The rows are grouped in 3 different ways at once. Each group adds its own fixed numbers to the row, and there is some noise. The rows also spread widely along 11 directions, which tell nothing about the answers.
In the rows, zero is written as 128.
Some rows, each with its group in each grouping after it:
[104 113 127 157 139  73  78 119  82 115  85  95 126 103 109 158  79 196
 147 116 169 138 129 115 104 142 181 151 186 173 118 118  90  78 198] | j_382 j_431 Y
[122 103 105 141  87  76 169 157 112 142  98 146  79 104  67 164 125 112
 179 112 127 146 143 149 137 149 104 161 100  92 141 139 139 108 142] | j_909 j_968 J
[121 109  85 179 107  88  77 135 102 149 154 107 182  68 102 118  79 158
 168 102 174 154 141  82 140 153 133 161  92 157 125  74 102  90 178] | j_456 j_766 P
[118 116  76 145 135 136 116 146 111 136 151 124 170 101  96 115 137  86
 157 109 174 128 143 143 120 137 104 164  88 113 131 137 123 169 145] | j_977 j_310 S
[116 178 138 141 109  89  66 146  73 167 115 107 131 124 128 129  98 155
 163 139 121 132 138 161  70 100 131 135 118 165 135 152 124 122 136] | j_909 j_310 P
[121 116 103 159 132 101 121 120 122 135 127 109 159  86  74 147 103 145
 125 113 156 135 109 103 152 151 145 145 117 137 146  96  88 106 156] | j_456 j_968 S
[141 129 127 105 125  92 160 129 129 153 114 112 101 128  83 138  83 129
 133  81 155 131 132 130 154 127  97 155 136 108 194  79  84 123 145] | j_977 j_766 J
[176 114 106  97 128 116 135 125 108 132 126 129 115  88  92 108 138 116
 165  99 175 114 148 136 160 150  65 133  95  88 158  80  94 153 138] | j_166 j_431 Y
[147 147 114  98 109  76 124 110 132 166 130 111 103 108 115 117  95 111
 149  96 155 133 155 130 112 144  92 132 122 120 189  83  87 141 116] | j_166 j_766 P
[123 146  99 140 126 123 116 151 114 160 150 133 152 101  97 106 109  99
 156 120 143 140 146 136 127 143  77 151  50 119 153 117 126 148 125] | j_967 j_310 S
[ 83 130 134 169 167 102 109  98 145 128 132 139  87  98 116 131  77  93
 108 169 180 196 163 131  75 198 127 185 134 106 117 160 155 125 143] | j_967 j_968 J
[ 81 183 133 112 199 114  97 128 140 146 130 112 109 149 112 109  76 102
 136 119 189 150 122 153  85 124 110 166 119 168 125 141 118 198 146] | j_382 j_310 Y
[147 100 135 126 133  66 102  99 110 119  90 119  84 108 119 146 111 131
 155 108 175 149 156 144  99 163 142 152 175 120 125 123 115 100 180] | j_909 j_310 P
[158 137 149 120 101 112  78 147  92 121 106 136  90 110 109 167 151 142
 166 155  92 100 154 201  96 107 118 114 148 127 138 178 150 110 115] | j_977 j_766 Y
[151 155 169 120 103  80  66 113  94 141  95 104  89 106 124 159 100 181
 131 142  94 112 153 161  85 102 146 114 184 153 161 136 114  83 124] | j_166 j_766 Y
[148 169 125 109 113  89 103 149  59 129  86  86 144 112  97 151 133 177
 176 137 143  89 119 151 115  84 119  81 100 130 139 138  92 138 126] | j_977 j_968 J
[ 70 163 173 142 229 128 142 138 158 131 100 137  82 164  46 167  91 117
 123 150 162 147  90 182 122 113 131 177 154 175 105 189 161 152 161] | j_456 j_310 Y
[168 106 144 110 153  88 121  86 140  99  96 123  84  98  87 163 141 125
 128 116 168 123 121 142 156 179 124 112 150 100 127 115 102 121 140] | j_456 j_968 S
[173 104 123 119  81  93 119 139 116 144 121 127 108  93  77 159 138 153
 168 105  99 122 148 137 168 146 114 126 115  95 163  91 111  70 135] | j_967 j_310 J
[102 173 159 142 207 117  66 139  83 136 106  93 120 156 111 121  67 146
 141 132 179 136 144 150  79  98 125 168 121 195  96 162 159 140 177] | j_967 j_968 Y
[164 161 108  87 147 117 129 114 121 125 115 123 119  94  97 122 155 114
 153 139 171 120 135 149 128 153  74  91  72  64 158 124  94 174 105] | j_967 j_310 J
[121 137 104 141 168 116  83  76  75 120 126  96 146  90 150 104 107 109
 106 129 210 154 186 120  43 170 129 157 148 108 146 144 111 142 155] | j_967 j_968 S
[130  82 140 153 129 102 107 153  98 125 109 122 109 133  89 157 110 120
 163  92 133 129 156 158 130 128 134 189 149 154 111 137 165  89 178] | j_977 j_968 S
[126 134 118 124 158  99 130 146 106 116 101 109 141 110  54 150 132 147
 181 112 187 109 106 132 162 128 109 125  83 128 104 128 109 150 170] | j_456 j_310 J
[165 143 145 109 118  93  95 136 100 132 111 106 128 107  98 138 107 172
 168 128 143 119 120 132 157 126 103 108  96 118 137  85  98 110 142] | j_977 j_310 J
[160 134 129 109 161 118  48  90 148 119 155 115 114 114 144  96 118  99
 127 122 169 142 153 135 101 177 115 138 120 122 125 100 108 167 114] | j_382 j_968 P
[131 163 108  97 131  81  81 147 143 133 145 113 125 114 111 128 119 108
 194  97 167 123 116 133 143 141  92 112  64 129  93 113 110 193 123] | j_456 j_310 J
[100 135 165 128 157  70  54 123 115 131 113 102  92 140 127 139  74 134
 151 116 170 153 160 143  79 136 141 169 168 177  84 139 154 121 170] | j_166 j_310 J

New rows. What belongs after each?
[115 176 146 132 209 169  83 120 120 118 124 113 157 121  94 139 124 144
 101 189 155 115 100 182 103 102 135 125 139 150 124 183 124 165 128] | j_977 j_310 Y
[172  99 147 132 121 122  58 137 118 105 121 130 104 113  95 158 170 134
 176 144  90 104 140 185 121 137 139 124 128 134  93 155 153 110 120] | j_382 j_968 P
[ 96 114 134 167 197 106  91 111 139 121 136 126 102 127  97 118  80  97
 134 123 202 179 137 129 108 172 122 197 129 157  88 134 154 133 177] | j_456 j_968 P
[155 122 125 116 190 122 117  89 144 107 124 116 117  99  98 121  97 127
 111 129 209 149 114 111 164 171 103 139 126 105 138  78  82 142 155] | j_977 j_968 Y
[145 136 137 117 137  87 125 169 133 136 105 127  87 128  57 154  89 145
 184 102 131 120 100 125 201 130  90 128  68 144 117  94 123 113 151] | j_967 j_968 Y
[160  59 107 124  93  60 160 140 113 118  92 128  90 107  62 161 132 126
 191  50 152 118 142 119 179 165 112 154 123 104 150  66 102  84 175] | j_382 j_968 S
[167 161 161 114 169 138  68 107  46 118  98  94 152 112 127 122 134 165
 111 166 158 100 142 164  85 106 109  98 130 131 145 148 111 130 125] | j_977 j_968 S
[143 156 139  92 164 107  94 110 135 146 143  99  93 141 130 104  81  98
 120  97 158 145 166 136 107 143  97 158 126 126 153 103 118 158 120] | j_967 j_968 J
[ 89 146 127 151 181 119 144 109 168 109 101 125 130 102  55 178 129 146
 107 174 150 135  83 151 128 158 166 127 145 113 128 162  94 139 131] | j_382 j_310 J
[118 143 123 161 134 121 116 156 136 154 133 125 149 111  47 154 104 155
 145 128  99 117  98 145 161 113 136 145  97 167 145 128 124 111 133] | j_456 j_766 P
[168 131 156 112 128 119  66 148 106 124 119 116 126 130 107 150 144 147
 163 119 106  93 122 175 148 107 124 120 125 146 106 135 140 123 130] | j_977 j_310 S
[152  99 128 122 169 121 115 111 157 105 124 132  90 106  84 149 130 110
 144 109 167 132 137 144 160 167 119 157 143 105 123 113 122 124 161] | j_967 j_310 Y
[149 132 181 136 155 132  25 136 109 125 135 137 111 117 114 123 120 147
 146 175 120 137 151 172 104 146 112 138 106 139  82 137 168 110 125] | j_382 j_310 J
[151 106  99 113 157  93 147  73 120 107 100  83 138  94  99 149 112 133
 107  87 209 122 121 101 140 154 144 128 173  97 174  78  46 131 170] | j_977 j_968 S
[135 155 147 158 119 152  91 156 104 161 140 122 155 108  80 128 114 163
 114 181  66 126 130 161 121 104 115 137  88 141 165 129 132  96  98] | j_382 j_968 J
[146 155 157 107 195 103 174 126  97 124  64 118 102 124  50 127 103 160
 132 153 201 128  96 129 170 140  70 113  70  98 134 103  97 139 154] | j_909 j_968 J
[ 94 140 108 162 148  99 119 149  87 164 129 117 133 126  90 115  79 110
 163  93 182 151 157 134  90 122 105 194 101 166 145 133 138 132 175] | j_456 j_766 P
[135 155 154 152 122 125  96 154 123 138 108 132 119 122  72 171 133 157
 138 176  55 110  94 184 131 103 152 122 123 148 124 179 143  97 104] | j_909 j_968 P
[148 167 160 117 145 111  60 120  66 142 116 109 134 106 120 104  96 175
 135 158 151 128 151 142  88 126  96 115  95 128 143 106 111 123 124] | j_382 j_766 J
[118 158 175 143 215 160 124 119 122 136 117 102 135 153  64 130  75 150
  65 169 148 139 108 150 137 107 121 170 142 153 156 130 130 118 150] | j_977 j_968 J
[111 117 122 157 154 108 121  86 143 117 113 116 132  92  98 166 100 133
  91 145 159 136 127 138 105 156 174 154 196 122 149 142 101 105 150] | j_977 j_766 S
[107 127 149 159 146 105 100 160 138 130 106 116 144 128  51 176 109 162
 154 125 112 107  87 147 163 112 157 145 133 189  90 143 148  97 156] | j_166 j_310 S
[119 129 128 164  81  88 100 167 119 153 112 133 123 107  67 172 124 165
 176 148  66 121 104 155 136 121 147 128 102 156 127 143 131  84 120] | j_382 j_968 P
[103 167 100 113 103  26  99 107 123 137  95  72 110 110 132 176  84 145
 148  80 153 123 116 102  94 137 178 102 168 154 141 126  61 136 138] | j_967 j_968 S
[116 166 104 119 143  97 131 131 182 157 147 125 118  98  88 125  76 114
 135 115 156 142  92 113 167 159 102 130  97 133 146  92  80 171 111] | j_166 j_431 Y
[119 147 144 133 181 101  62 103 136 113 127 109 119 110 120 138  95 142
 138 143 186 147 130 127 111 161 148 136 139 132  82 139 126 132 159] | j_967 j_310 J
[112 116 119 161 157 119 121  96 113 135 125 105 138  94  92 142  91 140
  94 130 165 149 157 125  98 152 154 180 166 117 164 126 117  89 169] | j_967 j_766 J
[151 114 135 145 115 130  31 167  58 137 141 107 135 136 117 132 136 127
 190  91  97 100 192 190  76  82 136 178 134 174 105 168 195  99 159] | j_967 j_766 P
[113 119  85 143 101 103 144 159 129 128 114 128 127  99  48 190 138 132
 179  95 118 102 110 158 148 112 148 144 131 140 134 155 116 128 151] | j_456 j_766 Y
[127 168 148 136 167  88  39 115  67 136 114  68 156 110 132 105  51 194
 132 137 187 139 144  88 101 127 129 125 103 171 106  98 106 105 172] | j_967 j_968 J
[180 157 180  87 116  87  68 119 106 134 108 124  66 117 131 136  96 157
 146 144 122 123 149 159 121 124  82 106 134 122 151  98 115 109 112] | j_977 j_766 Y
[192 126 129 111  91  86  54 148  82 110 102 106 123  97 113 156 169 164
 199 126 108  84 124 158 131 117 138  86 107 130  92 132 114 115 130] | j_909 j_968 P
[124 146 129 106 113  53 164 123  97 142  74 120  78 120  91 155 110 136
 155 106 152 121 139 149 101 139 105 119 135 110 181 125  88 128 134] | j_382 j_766 S
[ 94 170  98 120 120  57  55 126 152 140 151 112 107 109 142 129  99  86
 189 106 181 155 130 131  85 162 125 126  99 150  86 144 108 198 127] | j_456 j_310 P
[109 126 131 165 145 142 129 131 118 174 153 135 131 116  76 114  79 114
 104 131 135 176 160 142 120 144 100 205 112 128 179 109 148 101 150] | j_456 j_310 J
[152 128 104 126  68  91 125 138 164 158 149 139 117  76  82 153 123 131
 156 115  93 139 118 122 180 160 111 117  90  91 167  74  88 109 102] | j_456 j_310 J
[115 112 124 159  74  97 114 135 158 151 146 150  91  94  94 177 120 103
 135 138  70 151 136 158 122 163 137 158 140 129 145 146 147  94 102] | j_456 j_968 S
[121 165 117 125 130  97 132 134 122 158 114 105 135 121  76 137 102 152
 142 113 125 115 112 143 118 106 127 123 117 141 189 109  71 137 121] | j_382 j_766 P
[ 87 145 106 183 158 128 120 156  79 133 108 112 187 104  58 142 109 164
 145 158 150 116 103 137 120 115 137 147  81 163 117 159 119 120 158] | j_382 j_968 S
[118 177 130 147 211 165 106 107 122 127 124  91 181 116  82 116 105 156
  78 169 161 120  89 146 115 108 144 137 114 149 139 149 100 153 135] | j_909 j_968 P
[149 148 105 111  78 108  91 170 141 159 159 111 138 119 100 151 125 123
 175  94  81 108 118 153 152 104 124 129 104 133 139 104 113 147 106] | j_977 j_310 J
[162 137 114  81 146 104 127 114 148 133 131 103 107 118 102 116 120  89
 148  87 169 121 137 132 140 149  92 129 110 101 147  93  93 179 117] | j_166 j_968 J
[125 121  97 152 155 102 108  78 101 129 123  92 148  81 109 117  96 136
 114 119 202 157 145 105  98 164 136 152 143 119 169 105  76 115 170] | j_456 j_968 P
[101 154 107 145 158  89  95 126  50 127 106  83 159 101 116 129  98 164
 156 119 194 128 154 121  78 122 141 142 131 138 122 153 106 133 177] | j_967 j_431 J
[112 184 134 123 161  85  89 129  93 134  93 100 128 111 105 131  77 181
 151 151 173 119 109 127 102 115 121 107 109 162 139 125  81 140 145] | j_382 j_766 Y
[133 156 126  86 145  59 129  75 118 119  86  97  80 105 135 136 107 108
 128 112 197 133 142 130  78 165 113 100 160 102 164 123  73 170 121] | j_166 j_968 S
[127 147 152 124 180 117  47 135 109 108 122 120 105 133 131 140 115 120
 160 152 174 119 145 179  85 123 113 141 135 153  69 180 163 163 146] | j_977 j_766 Y
[ 96 140 102 140 101  55 105 124 137 130 118 125 109  79 108 169 109 145
 160 147 138 145 114 127 109 174 150 112 130 112 114 138  87 128 123] | j_382 j_431 J
[ 96 157 100 111 142  71 123 112  75 145 105 100 119 126 131 124 110  98
 157  81 213 141 169 147  49 132 111 150 139 130 157 149  98 185 161] | j_456 j_310 S
[152 180 185 101 187 110  90 128 132 142 113 121  97 142  95 132  95 145
 130 151 135 121 105 145 159 131  79 101  73 137 120 117 132 136 103] | j_967 j_968 S
[157 138 112 102  74  83  75 148 164 149 161 118 112  99 104 158 113 141
 164  78  75 118 110 137 172 132 141 122 133 144 143  79  86 125 109] | j_456 j_431 Y
[168 147 118 117  94 116  46 130 127 149 169 107 167  86 126 110 113 154
 146 106 108 105 128 127 144 132 120 112  94 135 145  66  85 129 105] | j_382 j_766 S
[111 131 105 157 125 113  88 133  54 141 120 147 121  74 130  94 124 113
 183 174 196 166 190 149  45 165  69 156  65 102 125 149 145 141 148] | j_382 j_310 Y
[127 127 121 107 111  64 165 161 132 154  92 118 109 137  56 159 106 139
 181  67 137 113 100 130 177 123 107 133 102 140 163  82  85 128 151] | j_382 j_310 S
[110 184 104  99 144  87 122 111 149 151 128  91 144 119 108 116  85 124
 118 108 166 131  93 106 128 146 113 108  96 134 171  85  49 184 112] | j_382 j_968 S
[106 146 121 142 103  86 100 165  81 160 115 121 138 122 110 139 103 130
 180 115 136 130 145 153 100 106 104 146 102 150 136 139 135 127 148] | j_977 j_310 S
[110 180 162 126 180  84  69 115 111 117 100  94 130 120 110 148  79 188
 124 153 163 124  90 132 116 128 161 115 152 160  82 143 104 132 148] | j_909 j_431 J
[148 124 109  95 101 101 105 123 140 130 137 114  92 116 109 154 155  91
 170  76 121 115 157 168 110 136 131 142 153 107 146 136 118 158 124] | j_456 j_310 J
[143 146 154 138 139 136 131 161 126 149 126 145 125 109  52 130 119 149
 140 175  97 126 103 154 174 138  75 125  46 112 143 112 127 120  95] | j_382 j_968 J
[150 171 136 113 176 122  74 138  98 109 125 103 154 105  93 127 129 164
 156 152 167  99 110 141 147 134 105  89  74 126  90 134 109 157 130] | j_967 j_431 J
[114 196 140 109 183  96  62 136 153 128 127  91 158 127  93 134  83 175
 140 135 158 104  72 121 150 119 143  94  94 171  85 111  84 170 124] | j_382 j_766 J
[132 183 144  93 182 107 102  97 102  99  70  82 125 115  89 173 131 197
 114 157 152  75  84 162 103  95 167  70 172 148 146 161  53 151 132] | j_382 j_766 Y
[158 156 119 126 161 141 119 120  90 130 112 100 180 100  78 114 135 165
 120 144 149  97 107 133 148 124 109  95  74 124 166 100  76 137 124] | j_382 j_968 S
[122 151  88 125 126 123  78 111 151 130 150 100 152  95 120 143 135 127
 125 112 127 118 123 150  89 129 178 131 164 133 155 136  73 162 124] | j_382 j_310 Y
[ 94 127  80 165  79  86 139 161 100 173 136 111 169  93  76 144  97 135
 157  84 116 125 132 118 124 120 143 163 135 153 174 116 101 107 146] | j_166 j_431 S
[129 153  97 123  83  81 135 151 155 162 128 154  86  83  96 152 116 117
 179 133 111 145 124 135 147 160  88 112  70  90 161 120 107 135 103] | j_967 j_310 Y
[161 131 130 111 161 140 132 179  67 127  97 140 133 126  54 112 152 141
 205 125 170  98 126 165 164 106  41 126  24 121 122 115 128 149 157] | j_382 j_310 Y
[137 125 168 149  94  91  90 158  51 171 101 130  97 123 108 123  95 142
 169 135 102 137 182 156  95 115  80 161 102 152 150 125 170  74 135] | j_166 j_968 S
[ 93 152 111 150 183 119 132 123  75 121  96 113 137 111  96 136 122 118
 133 156 191 133 147 156  68 138 117 140 111 123 131 198 140 154 147] | j_967 j_968 S
[153 134 152 123 147 132  56 126 101 144 144 108 130 129 119 100 103 138
 129 120 142 137 165 151  97 129 111 160 123 139 141  94 125 123 135] | j_382 j_310 J
[153 125 108 144  34  53  54 138 103 155 128 117 124  67 125 149 112 180
 185 120  82 123 147 120 112 148 141 106 120 131 155  83  89  71 119] | j_382 j_766 P
[157 114 171 132 178 113 110 114 105 105  88 136 105  88  70 146 118 192
 131 171 156 125 113 145 163 159 114 118 133 115 120 106 103  79 155] | j_382 j_431 Y
[116 144 127 166 113 104 114 157  89 152 107 148 128  94  86 137 120 141
 178 181 133 148 129 164 116 130  85 127  65 121 132 157 142 109 124] | j_977 j_310 P
[130 152 122 111 174 103 130  86 165 136 120  95 129 111  94 123  82 134
  82 113 170 142 101 102 143 165 128 130 137 124 180  72  48 146 127] | j_382 j_968 S
[148 120 136 103 127  50  92 116  96 118  90 103  96 108 118 143 110 154
 174  81 174 124 138 128 122 164 127 115 149 129 114  88  88 121 164] | j_382 j_431 S
[174 154 106  84 131 125 121 167 109 135 121  98 132 128  74 133 138 130
 180  81 125  76 116 149 168  85  91 109  66 134 152 110  99 167 124] | j_967 j_968 Y
[ 98 112 186 179 216 118 118 115 113 116  92 139  95 131  60 154  82 136
 110 169 176 157 125 153 125 160 124 190 142 163  95 163 175  88 180] | j_456 j_968 S
[112 171 114 145 175 139 137 125  81 142 108  86 181 108  67 121 105 171
 105 151 160 119 108 131 111 100 129 129  98 137 172 125  78 139 142] | j_382 j_968 J
[114 124 137 174 169 139 110 124  78 122  85 101 176 103  55 156 132 195
 125 158 137 115 115 156 106 104 168 141 148 154 148 149 106  81 179] | j_382 j_310 P
[157 147 160 102 207 111  91 129 114 105  96 104 112 135  91 130  96 156
 151 120 209 107 108 142 163 116  97 120 113 149  93 113 109 153 174] | j_977 j_766 Y
[139 136 134 130 181  85 124 116 124 113  89  89 149 118  65 148  86 184
 143 113 195 106  80 105 186 125 133 113 116 157 118  81  75 114 185] | j_977 j_766 P
[119 125 123 150 118 124 140 167 125 138 129 134 133 113  52 166 125 135
 152 141 100 114 115 172 147 112 119 148 104 125 136 156 152 112 130] | j_977 j_766 J
[163 136 178 136 105 116  96 140 114 156 112 124 123 105  66 155 115 191
 132 158  67 116 118 150 168 116 117 118 119 134 158  96 119  61 111] | j_166 j_310 J
[ 91 147 152 138 179  64  68 120  97 107  82 101  95 126 117 161  83 177
 164 127 193 133 114 138  85 140 168 135 179 180  73 158 106 129 189] | j_382 j_431 Y
[114  98 146 160 214 151 145 117  83 120  90 102 144 142  57 131 103 138
  85 113 183 127 137 148 118 121 153 208 174 154 139 146 142 101 203] | j_909 j_968 S
